There are 4 nested groupings, the coarsest first. Each group lies inside one group of the grouping before and may be the whole of it. The rows also spread widely along 17 directions, which tell nothing about the answers.
In the rows, zero is written as 128.
Known rows, each followed by its group in each grouping:
[ 94  94  86 166 144 195 114  98 166 141 142 136 135 126  74 125 161  96
  93 135  74 145 118 117 118 159] => div Susu bok q619
[112 127 126 164 171  98 110 124  95 117 120 176 133 171 140 117 183 163
 160 135 110  68 124 148 142  62] => Lar fumu fede q821
[105 102 135 136  54 159 160 131 104 183 122 158 151 186 137 156 121 118
 152 196 125  86  69 116 119 136] => div Susu dipe q440
[ 65 111 160 139  95 131 121  87 138 152 133 184 180 147 131  80  84 159
 189 137 156 148 120 115 148 125] => Lar fumu Tov q489
[189 121  66 104  64 160 134  98 191 196  95  82 109 114 105 141  94  78
 176 147 107 112 134 151  52 150] => Lar dek vozif q476
[ 87 106 145 141 109 148 115 119 112 138 108 165 153 124 155 108 121 134
 179 141 104 120  91 126 101 189] => Lar kire virur q338
[121 110 117 107  65 104 153 161 117 130 128 133 125 151 115  70 105  48
 166 156 121 170 106 134 153  91] => Lar dek Bezuv q622
[148 130  88  82 171 137 139 156 132  90 131  71 110 124 100 137 122  90
 143 117  83  86 112 118 126 132] => div Susu bok q488
[ 54 128 179 120 125 120 113 124  97 118 146 119 119 170 127 150 149 129
 158 162 143  91 106 140 124 122] => div tenir Nekof q691
[101 103 117 116 120 128 166 162  98 140 143 139 148 149 139 132 131 108
 111 132 138 126 123 142 129 137] => div tenir Nekof q673
[ 90 146 105 111  91  86  97 133 131 127 126 119 143 100 100 129 152  85
 136  80 126 102  76 126 135 168] => Lar fumu Tov q610
[ 84 142 106 133 164  96 137 174 137 128 109 121 100 128 137  74 148 142
 169 129 140 124 140 106 137 164] => Lar sasa rig q411
[106 114 155 127 156  77 120 155 123  92 128 153 150 111 141  77  93  94
 155 125 139 165 132 133 137 136] => Lar sasa rig q447
[ 76 138 163  78 126 129 125 162 150 142 193 179 132 133  75  85 123 119
  61 122 147 132 104 120 153 109] => div tenir kuzop q212
[134  58 135  97 135 140 134 162 101 159  97 147 157 118 160 105 141 120
 132 155 106 122  98 151  76 164] => div tenir kuzop q212
[107  90  95 140 124 118 185 141  77 141 103 119 151 169 146  95  97 135
 200  98 111  96 136 136 146 121] => Lar dek Bezuv q622
[113  95 145  86 107 148 116 128  93 103 147 126 152 163 113 111 144 134
  74 105 142  82 111 154 149  93] => div tenir Nekof q691
[118 114  98 126 161 114 120 140 138 137 116 158 150 102 117 104 166 101
 156 142  97 145 109 123 118 134] => Lar kire virur q338
[ 84 164  69 176  93  99  98 107 151 143 116 137 129 131 123 144 182 113
 175 144 119 129 104 125 152 122] => Lar dek Bezuv q622
[104  68  96 182 132  89 111 133  57 119  85 123 139 168 143 100 157 125
 138  74  73  58 109 169 144 111] => div Susu bok q619
[153  73 104 142 109 144 132  94 114 128 112 107 178 110 169 164  42 103
 140 149  97 167 147 163  95 166] => Lar fumu fede q821
[ 74 160 128 153 156 150 114 122 172 148 150 159  97 126 118 102 103 138
 175 135  76 121 117 113 102 171] => div Susu bok q488
[126  93 167 166 133 106  95 125 151 131  86 156 119 141  81 111 122 104
 133 153 146  97  97 124 106 136] => Lar fumu fede q821
[179  85 101 153 106 127 129 134 160 146  85 155 124 118  87  99 134  47
 137 131  99 115  97 135  88 140] => Lar fumu Tov q489
[ 89 127 138 109  41 138 146 135  83 147 148 161 165 147 171 145 132 116
 145 126 149 113  98 154 119 161] => Lar dek Bezuv q622
[132 148 137 114 127 173 141 147 110  96 146 128 100 148 149 156 138 138
 116 117 141  61 134 140  93 183] => Lar fumu fede q821
[117 150 134 110 145 138  74 106 144  87 148 145 130  96 120 126 175 111
 132  76 126 109 135 162  88 151] => Lar dek Bezuv q622
[ 99 117 117 168 152 164 136 110 143  92 147 200 169 116  86 137 183  74
 126 120 106 135  97 103 135 149] => Lar kire virur q338
[154  61 136 147  97  70  95 135 131 137  59 152 149 135  97  44  91  73
 156  99 107 108  82 144 119 111] => div Susu dipe q440
[ 98 123 136 116 147 133 135 120 160 240 141 201 122 135 110 119 218 133
 182 149 133  97 137 162  36 106] => div tenir kuzop q212
[ 70 122 136 154  90 168 147 164 127 111 155 192 128 138 137  76 158  83
 120 162 139 195 112 111 144 180] => Lar dek Bezuv q622
[ 75  77 122 209 142 105 176 171 111 157  91 130 114 185 160 106 111 173
 127 166 213 130 187 125 139 171] => div tenir Nekof q691
[115  80 116 124 141 176 162 148 116 124 125 103 108 163 108 103 139  97
 131 129 118 106 146 129 108 152] => div Susu bok q619
[ 95 116 129 116 153  96  78 131 100 109 137 121 155 123 144 130 118 147
 116 162  95 128  97 142 157 116] => Lar fumu Tov q489

New rows, each followed by its group in each grouping:
[107 110 153  86 124  59 105 172  99 139 120 136 137 123 164  58  61 120
 172 170  96 161  92 145 141 111] => Lar fumu Tov q489
[ 94 105 127 165 177 135 150 146  90 101 141 116 105 162 157 137 129 108
 153 140 108 117 166 149 106 158] => div Susu dipe q440
[ 87 126 158 130 125 160 115 114 149 175 154 143 105 156 126 115 112 147
 141 169 140 122 155 146  80 147] => div Susu dipe q440
[ 76 130 149 114 171 111 122 119 127 123 162 123 105 141  83  95 140  97
 166  88 125 109 158 150 109 109] => Lar fumu Tov q610
[ 92 128 170 137 154 105 149 128  93 116 144 140 134 157 166 176 130 123
 192 141 150  87 145 161  87 129] => div tenir Nekof q691
[ 84 112 162 107 108 188 140 119  76 102 163 168 123 182 142  62 144 123
 162 116  91 102 126 150 128 105] => Lar kire virur q338
[131  86 100 138 144 100  72 110 162  82  72  75 119 121  73  38  87  98
 145 122 104 152 127 114 172 104] => Lar kire virur q338
[116  56 136 136 115 140 105 115 102  97  97  95 156 128 105 136 112  92
  95 137 128 120 107 134 130 166] => Lar kire virur q338
[130  90 168 161 138 145  93  87 151 119 127 158 127 134  78 108  83 101
 115 106 107  95 122 150  94 135] => Lar fumu Tov q489
[ 93 149 157  96  83 142 153 132 139 177 197 118  80 161 150 161  86  92
 139 201 151 158 175 173  79 117] => div tenir kuzop q212
[102 153 137  64 103 152 124 115 117 104 168 136 161 141 112 128 132 124
 146 104 120  87  95 132 148 102] => Lar dek vozif q476
[168 100 181  75  74 188 102  73 140 128 129 164 153 152 104  83  51 125
 147 121  93  81  92 151  94  88] => Lar fumu fede q821
[ 95  90 135 109 130 193  86 139 116  89 123 131 138 118 103  90 166  88
 100 134  57 126  52 113 120 192] => div Susu dipe q440
[137  99  66 183 208 164 126 123 155 115  91  87  99 140 122 156 174 131
 141 186  94 116 152 122 104 146] => div tenir Nekof q691
[ 87 107 161 138 137  93 140 169 116 148 131 146 117 150 116  96  66 134
 116 155 147 118 125 124 139 148] => Lar kire virur q338
[101 114 110 179 130 153  85  93 134  82 126 145 137 131 104 132 169  96
 113 142  94 128 106 126 146 134] => Lar kire virur q338
[130  60 144 161 118  44 141 160 102 164  97 129 114 172  91  65  61  93
 104 104 136  91 143 167 140  78] => Lar sasa rig q411
[175  92 105 157 150 103 139 159 136 100 101 176 131 113 123  68  93  35
 157 151  48 168 100 133 124 108] => Lar kire virur q338
[ 86  84 120 170  95 161 114 109 134 189 116 210 149 173  78  73 218 114
 131 141 101 100  78 127 124  95] => div Susu dipe q440
[117 121  80 151 128 139  85  96 165 152 111 150 116 127 118  84 207 103
 183 171  92 159 131 142 110  94] => Lar fumu Tov q489
[ 85  92 165 127 119 124  81 115 101 139 136 142 132 132 119 116 135  95
 120 123  74 109  87 181  90 132] => div tenir Nekof q691
[ 67 122  86 177  88 148  91 128 107 122 139 108 126 136 138 179 187 104
  64 150 110 127 102 140 139 196] => div Susu dipe q440
[141 105 143 149 148  93 113 153 150 140 100 164 120 134 120  77  90 135
 134 163 141 121 123 127 121 127] => Lar fumu Tov q489
[109 158 171  79 150  74  87 123 108 111 136 136 139 129 153 139 128 161
 187 134 146  69 118 152 114  95] => Lar kire virur q338
[107 105 123 144 134 162 128 110 147 125 113 169 173 129 106 139 165 118
 162 136 126 103  84 100 118 154] => div Susu bok q488
[119  59 136  95 177 105  77 123 144 113  93 122 172  89  96  66 156 100
 139 124 126 170 122 146 110 115] => div tenir Nekof q691
[ 96  85 132 134 168 122  94 112  59  77 120 128 165 133 156 121 143 117
 153  92  32  92  86 171 124 120] => div tenir Nekof q691
[ 84 102 110 149 158 169 156 130  99 152 155 142 127 182 108 120 133 160
 103 161  91 104 135 128 153 103] => Lar fumu fede q821
[143  94 134 146 139 154 155 113 118 109 125 166 149 148 120 133 130  69
 169 124  82 103 108 147  92 110] => div tenir Nekof q691
[117 131 111 155  79 133 149 138 156 182 117 198 144 136 108 147 180 105
 136 171 161 104  87 107 112 150] => Lar kire virur q338
[114  59 106  91 104 154 153 103 136 143  96  56 169 136 103 123  84 113
 155 138 166 147 145 121 123 146] => div tenir Nekof q691
[ 77 147 116  95 152 160 112 106 115 118 163 112 107 186 118  91 186 185
 156 152 135 105 165 134 165  50] => Lar fumu fede q821
[ 67 139 139 144  50 193 141 156 143  95 146 149 112 141 126 110 130  91
  98 173 163 172  91  81 151 232] => Lar fumu fede q821
[122 105 143  69 145 114 140 147 142 172 125 135 125 131 127  61  99 137
 176 122 137 123 151 148  90 107] => div tenir kuzop q212
[135  98 140 192  92 160 117 135 149  98 111 166  85 176  87  42  94  74
  99 141  88 114 102 121 150 116] => Lar sasa rig q447
[127 143 107 182 162 102 163 144 169 191 124 142  72 147 144 121  70 137
 183 184 137 136 199 141  82 139] => Lar kire virur q338
[ 98  93 135 204 171 149 126 117 128 121 140 206 144 143 136 115 145 134
 102 120 106 125 145 148 114 138] => div tenir kuzop q212
[147  65 185 122 123 134  68  85 119  57 126 184 202 144 155  77  99 131
 113 164 143 168 128 165 154  40] => div tenir Nekof q691
[ 88 134 133 104 101 141 149 130 103 163 154 124  90 165 119 113 145  95
 177 135 103  94 132 156  93 118] => Lar kire virur q338
[120  87 123 165 123 117 128 137 139 153  75 153 147 122 158 106 136 103
 195 160 139 149 124 129  79 186] => div Susu dipe q440
[109  96  80 204 202 177 146  98 121 105 135 133 120 168 165  95 126 149
 170 132  81 151 220 152 121 116] => div Susu dipe q440
[ 77  73 112 196  93  68 175 164  59 202 109 209 148 194 138  73 168 123
 141 126 136  99 123 156 157  80] => Lar kire virur q338
[156 109 164 159 160 104  49 115  92  21 132 133  94 147 177  95 127  78
 133 128  74 124 158 207 105  77] => div Susu dipe q440
[143  75 175 175 216 104 106 145  81  42 102 164 132 140 158 115 117  97
 154 161  79 123 121 153 109 118] => Lar fumu fede q821
[122  95 165  86 126  92  98 162 107 109 113 155 153 131 115  63  99 118
 122 143 118 126  75 129 150 105] => Lar fumu fede q821
[140 130 108 207 192  76  60 147 177  70  62 166 119  90 138 100 176 127
 138 121 129 118 107 119 117 173] => div tenir Nekof q691
[142 110 135  73 156 123 131 130 114  63 143 123 183 121 138 123  92 111
 146 139 139 142 127 123 154  99] => Lar fumu Tov q610
[ 77 141  82 123 107 151 143 150 103 119 172 152 162 134 142 131 149 100
 110 138  72 150  81 113 172 150] => div Susu dipe q440
[ 98 117 156 156  67 144 119  99 141 121 114 185 155 136 160  72  96 124
 175 114 154 145 131 133 117 161] => Lar sasa rig q411
[136 118 130 124 134  85 129 138 122 159 112 200 145 130 166  45 118 140
 202 101 124 130 154 169  94  94] => Lar fumu fede q821
[101 101 115 130 141 119 166 133  89 115 156 107 147 140 121 171 104  65
 142 140  99 133 128 141 133 132] => Lar fumu Tov q489
[118  88 122 103 106 111 127 136 145 115 132  82 127 118 105  96  85  58
 113 123 156 187 164 155 119 135] => div tenir Nekof q691
[ 94 127 103  91  94 125 154 132 119 154 165 132 154 132 130  99  84 120
 127 117 132 153 147 139 151 121] => Lar kire virur q338
[131 108 175  87  75 117  85 131 129 146 125 148 117 138 138  48  71 109
 141 154 106 133 101 165 104 103] => Lar sasa rig q447
[ 69  94 109 165 129 151 151  97 114 113 136 133 118 154 102  77 176  44
 209 116  98 171 167 143 119 114] => Lar kire virur q338
[123  93  70  83 111 174 147 112 127 128 125  74 159 131 125 139 158  94
 160 183 125 165 132 117 134 124] => Lar fumu Tov q610
[145  98 171 158 149 129  93 144 137 128 100 197 133 123 165  90 138 155
 117 151 159 111 138 155  76 161] => Lar sasa rig q447
[107  74 101 158  98 159 170 148 139 185 105 153 140 138 122  94 109 101
 130 143 113 148 116 127  98 185] => div tenir Nekof q691
[ 90 134 143 158 125 180 104 132 132 108 132 161  86 149 134  92 172 137
 127 147 122 103 124 126 109 176] => Lar kire virur q338
[109  72 142 186 217  89 129 127 121 124  92 156 140 119 106 110 133  96
 180 116 105 117 144 140  88 145] => Lar kire virur q338
[132 114 103  41 143 122  79  99 130 133 101  74 161 112 138 119 165 157
 198 165 130 130 126 142 113  87] => Lar fumu fede q821
[120 168 171 112  80 142 100 137 121  48 144 143 100 155 187  81  92 129
 156 143 148 117 127 134 146 135] => Lar sasa rig q447
[ 99  78 124 147  91 116 138 100  91 141 140 142 164 173 104 164 166  56
 143 150 105 114 100 157 137  62] => div Susu bok q619
[ 88  93 120  99 121 118 113  97 138 120  93  55 150 112 107 119 104  91
 203 114 129 142 120 126 110 162] => div tenir Nekof q691
[123 126  77 120 127 124 130 121 169 133 119 141 169  92  92 125 169  82
 145 109 134 142 111 107 128 146] => Lar sasa rig q447
[114 156 151 160 109 157 132 122 141  85 197 156 103 151 130 161  47  65
 104 148  72 135 123 144 125 135] => div Susu bok q619
[103  79  91 213 135 166 162 118 141 145 108 184 142 150 105  92 162  92
 147 133 113 143 137 114 121 156] => Lar fumu Tov q610
[138 112 129 123  75 103  88  90 133 102  89 123 151 123 168  95 105 104
 215 140 145 158 136 156 113 116] => Lar fumu fede q821
[102  79 117 125 122 102 143 124 124 140 119 102 157 147 102 113 107  94
 139 168 144 161 139 126 156  93] => Lar sasa rig q411
[114 129  96 133 141 151 134 147 146 154 127 153 131 123 116 131 157 101
 146 157  80 119  84 110 104 167] => div Susu dipe q440
[ 65 100 159 112 158 106  41  89 100 107 132 111 163 132 142 121 126 168
 144 150  90 122 104 156 143  98] => div Susu bok q619
[141  85 172 130 129 134 120 141 133 136 123 164 116 138 103  88  69  74
 121 133  68 108  88 158  80 129] => div tenir Nekof q691
